There are 7 hidden switches. A switch that is on adds its own fixed numbers to the row, and there is some noise. The rows also spread widely along 10 directions, which tell nothing about the answers.
In the rows, zero is written as 128.
Some rows, each with its switches (1 for on, 0 for off) after it:
[142 128 121 119 128 141 118 115 127 101 135 155 165 123 139 104 145 119 154 108 109 136 150 130 123 190 116 161 119 115 125 147 114 139 159 135 132]  0 1 1 0 0 0 0
[149 147 136 137 146 141 147 135 132 161 106 130 158 131 110 134 135 113 172 158 102 94 107 157 130 158 106 141 110 122 87 128 159 119 156 124 147]  0 0 1 0 1 0 0
[128 109 166 124 124 95 89 125 94 138 114 123 90 123 125 160 135 149 146 156 128 133 115 149 161 97 88 170 121 159 142 147 145 94 162 110 170]  1 1 0 0 0 1 1
[158 147 179 155 108 87 124 118 145 93 151 145 117 136 158 139 112 165 125 131 136 126 159 129 122 135 142 170 129 158 92 165 120 107 171 152 133]  1 1 1 0 0 0 0
[137 150 153 144 114 118 122 123 129 124 112 118 126 120 125 133 134 139 132 130 114 121 131 125 142 135 111 153 112 155 122 124 139 105 154 131 130]  0 1 0 1 1 0 0
[116 143 130 112 124 147 117 129 115 121 124 112 119 114 118 126 154 126 147 126 101 123 151 143 159 120 133 153 125 120 141 92 121 114 123 128 120]  0 0 0 0 1 1 0
[142 132 136 136 109 130 130 121 142 126 117 115 140 138 132 147 170 117 143 153 99 110 120 154 149 148 113 162 117 122 98 157 133 121 165 119 174]  1 1 0 0 1 0 0
[140 156 154 145 159 135 122 138 125 133 149 164 115 135 131 125 118 143 186 121 113 107 152 160 149 141 140 164 137 125 109 107 110 119 156 155 115]  1 0 1 0 0 0 1
[111 113 97 134 121 133 140 138 147 142 122 131 130 102 101 128 109 122 144 165 146 148 119 116 114 116 133 103 134 132 102 129 173 111 123 122 119]  0 1 0 0 0 1 0
[113 130 103 122 106 148 130 108 130 135 111 103 151 89 115 141 115 124 111 165 145 121 132 130 102 123 128 107 113 127 94 130 158 124 128 96 127]  1 1 0 0 1 1 0
[134 155 136 145 133 131 139 121 147 125 98 127 154 129 131 129 145 121 149 154 97 126 125 124 125 161 121 153 96 144 93 151 154 106 168 135 140]  0 1 0 1 1 1 1
[125 111 122 95 135 129 131 96 113 146 132 150 147 79 94 118 111 114 161 160 144 123 104 145 96 138 100 124 147 142 103 143 181 120 135 110 142]  1 1 1 1 1 0 0
[138 171 185 139 124 113 136 117 126 132 137 116 120 111 128 148 98 158 129 159 134 92 147 161 133 102 149 154 143 146 72 129 145 95 148 135 113]  1 1 0 1 1 1 0
[128 146 120 124 141 147 134 128 124 151 117 136 132 96 85 125 142 98 178 134 117 110 115 129 132 145 117 119 129 147 123 98 173 113 133 123 110]  1 1 1 1 1 1 0
[121 108 128 133 126 128 104 129 114 140 111 133 130 137 115 137 144 126 151 179 119 144 107 136 155 125 79 166 106 135 112 167 163 107 158 116 170]  0 1 0 1 1 1 0
[156 168 161 157 136 138 121 132 125 126 134 142 136 146 133 132 142 134 170 112 101 88 152 153 158 169 120 178 118 126 108 122 102 125 173 140 124]  1 1 1 0 1 0 0
[126 140 117 125 93 123 123 116 139 97 110 104 126 93 137 128 141 133 102 101 127 143 145 103 110 146 139 116 118 143 149 115 115 130 135 125 130]  0 1 0 0 0 0 1
[111 104 88 137 116 151 93 124 122 108 128 147 136 117 129 117 141 121 139 126 136 160 149 101 136 150 111 139 106 126 145 134 124 132 145 117 119]  1 1 0 0 0 1 0
[131 145 119 145 138 160 120 136 127 126 152 152 140 125 128 118 117 134 158 118 129 110 160 147 149 152 145 148 142 96 102 113 99 141 143 139 94]  1 1 0 0 0 1 0
[138 144 121 178 110 127 107 151 136 126 123 124 100 145 142 153 133 150 121 115 140 113 134 126 164 127 130 134 125 115 122 120 78 142 157 138 145]  1 0 0 0 0 0 1
[129 108 135 98 103 95 130 105 119 123 122 115 127 99 122 134 134 132 117 151 130 130 106 141 118 118 110 145 144 133 116 153 144 118 137 113 170]  0 0 0 0 1 0 0
[138 145 135 123 116 130 123 127 124 105 132 124 127 124 132 118 168 123 144 97 94 118 145 139 159 155 129 169 136 116 140 110 91 133 142 138 134]  0 0 0 0 1 0 0
[114 123 112 110 144 146 155 130 147 140 138 145 130 100 96 109 130 107 184 141 110 138 125 142 126 131 140 122 147 134 115 104 173 105 117 137 111]  0 1 0 0 0 0 0
[122 141 108 123 121 164 136 121 153 104 147 139 133 112 123 110 162 109 154 109 106 136 155 131 143 151 152 133 135 123 124 109 126 125 129 146 111]  1 1 0 1 0 0 0

New rows, each followed by its switches (1 for on, 0 for off):
[135 115 160 107 152 126 115 115 98 142 124 143 143 122 125 134 131 126 170 159 106 119 128 169 142 135 104 179 115 129 108 141 155 104 163 117 141]  1 0 0 0 0 1 0
[137 111 155 138 127 97 115 122 122 148 112 137 110 125 120 154 125 140 149 171 135 132 91 145 141 112 89 150 125 160 106 168 166 99 171 121 179]  1 1 0 1 0 0 1
[121 85 97 147 114 104 108 131 133 126 143 164 109 121 120 124 113 137 133 143 162 158 111 107 129 117 109 129 141 135 121 154 131 132 142 127 142]  1 0 0 0 0 0 0
[136 141 126 132 109 111 131 114 135 110 130 133 142 110 138 124 121 143 119 136 137 119 130 130 117 153 139 146 154 106 88 164 99 139 149 128 149]  0 1 0 0 1 1 1
[124 123 120 119 140 122 135 112 132 133 148 170 133 98 99 109 110 118 172 160 143 134 117 131 110 137 126 137 153 143 89 152 171 114 136 133 120]  1 1 1 1 1 1 0
[141 123 146 105 137 114 150 110 126 150 115 141 146 101 96 129 156 95 174 163 104 110 87 152 132 151 107 153 145 144 94 157 184 104 156 116 155]  1 1 0 1 1 1 0
[134 153 155 128 129 120 140 121 133 145 129 118 126 122 124 149 109 151 135 181 133 102 117 175 123 105 134 139 143 119 61 152 144 114 144 135 174]  0 0 1 1 1 0 1
[160 170 150 148 127 129 135 112 134 123 108 131 163 130 144 135 156 121 142 127 97 90 127 145 136 192 124 169 119 118 80 160 110 133 184 133 146]  1 1 0 1 1 1 1
[124 139 139 143 119 132 117 140 110 161 131 110 112 117 110 152 83 163 126 162 158 94 123 167 149 89 112 130 150 107 91 114 121 129 130 110 140]  0 1 0 0 1 0 0
[154 157 148 185 109 105 120 151 134 138 130 129 107 145 126 159 111 155 128 143 152 94 127 130 150 127 125 143 138 128 83 145 112 130 164 131 135]  1 1 1 0 1 1 0
[154 136 148 156 105 88 137 126 140 131 118 129 134 115 133 149 106 143 113 145 151 114 117 117 109 142 129 132 132 147 82 162 142 117 166 122 128]  1 1 0 0 0 1 0
[121 138 90 113 93 142 146 114 149 104 141 118 141 87 119 112 134 122 109 114 137 125 138 123 109 147 157 108 166 96 107 123 105 152 111 125 123]  0 1 0 0 1 0 0
[135 135 130 127 117 120 117 122 127 109 133 136 128 116 136 127 135 139 132 134 133 136 135 127 125 144 130 144 137 122 109 158 123 129 150 141 152]  0 1 1 1 0 1 1
[129 115 105 99 116 136 124 114 123 111 114 122 150 97 118 117 157 105 132 123 118 146 133 111 108 161 120 125 112 127 141 129 148 129 133 117 135]  0 0 1 0 0 1 0
[128 152 104 148 93 137 127 132 142 114 148 116 116 107 123 139 114 145 103 133 168 109 150 124 123 118 160 108 158 103 94 125 101 147 120 127 119]  1 1 1 0 1 1 0
[128 146 144 109 117 131 116 117 116 98 154 127 114 113 134 124 160 133 141 104 104 114 162 153 161 133 152 174 157 111 132 112 85 128 132 136 121]  1 0 0 0 1 1 0
[95 120 89 126 125 149 115 136 127 139 115 118 104 104 100 123 132 125 150 137 132 143 120 123 141 102 118 111 128 129 151 89 136 120 111 120 134]  0 0 0 0 1 0 1
[147 149 161 151 147 113 132 144 122 155 136 152 110 120 103 137 112 134 172 130 130 98 116 147 159 126 126 145 157 141 98 115 144 108 155 141 106]  1 1 0 1 0 1 0
[130 121 131 111 135 130 114 115 101 151 105 129 141 96 96 134 136 108 166 149 125 116 110 135 121 147 87 137 112 148 130 127 175 113 148 96 136]  1 1 1 0 1 1 0
[119 132 126 142 123 125 109 121 125 118 140 142 120 120 133 128 97 161 135 152 151 136 142 134 119 120 121 145 130 125 104 150 117 127 143 131 148]  0 1 1 0 1 0 1
[134 124 172 109 138 108 115 117 93 147 122 134 129 102 115 133 103 146 147 150 133 119 121 154 134 118 103 158 136 146 112 137 161 97 149 122 132]  0 1 0 1 0 1 0
[125 108 100 132 101 143 97 120 125 106 132 132 136 126 136 132 152 128 116 137 138 145 136 118 147 143 112 143 119 110 122 161 116 141 151 119 153]  1 1 0 1 0 1 0
[139 133 139 148 124 106 116 122 136 111 126 152 123 140 139 130 154 132 156 137 108 131 128 128 151 155 117 181 128 138 113 167 114 117 172 134 151]  1 1 0 0 1 1 1
[125 111 113 109 116 129 117 117 126 106 133 135 140 131 130 123 164 119 144 160 111 147 130 136 138 142 116 167 123 109 111 172 132 126 146 127 173]  0 0 1 0 1 1 0
[157 145 129 143 109 124 149 125 156 109 149 146 149 128 142 126 145 125 137 115 118 103 133 147 132 174 152 148 160 99 78 157 95 146 159 144 137]  1 1 0 0 0 0 0
[151 132 136 135 103 102 135 118 136 128 114 125 144 120 125 134 142 129 122 143 126 113 96 134 132 153 105 148 142 124 91 172 131 131 160 126 170]  0 1 0 1 1 0 0
[146 135 136 139 122 127 120 136 119 145 144 136 115 124 118 144 120 141 138 134 149 101 119 155 150 122 123 129 156 112 98 128 117 139 145 135 148]  1 0 1 1 0 0 0
[134 161 111 177 103 144 127 145 155 115 134 125 127 126 133 133 97 155 106 124 160 126 155 102 123 132 148 104 121 123 96 118 114 137 137 150 105]  0 1 1 1 0 0 0
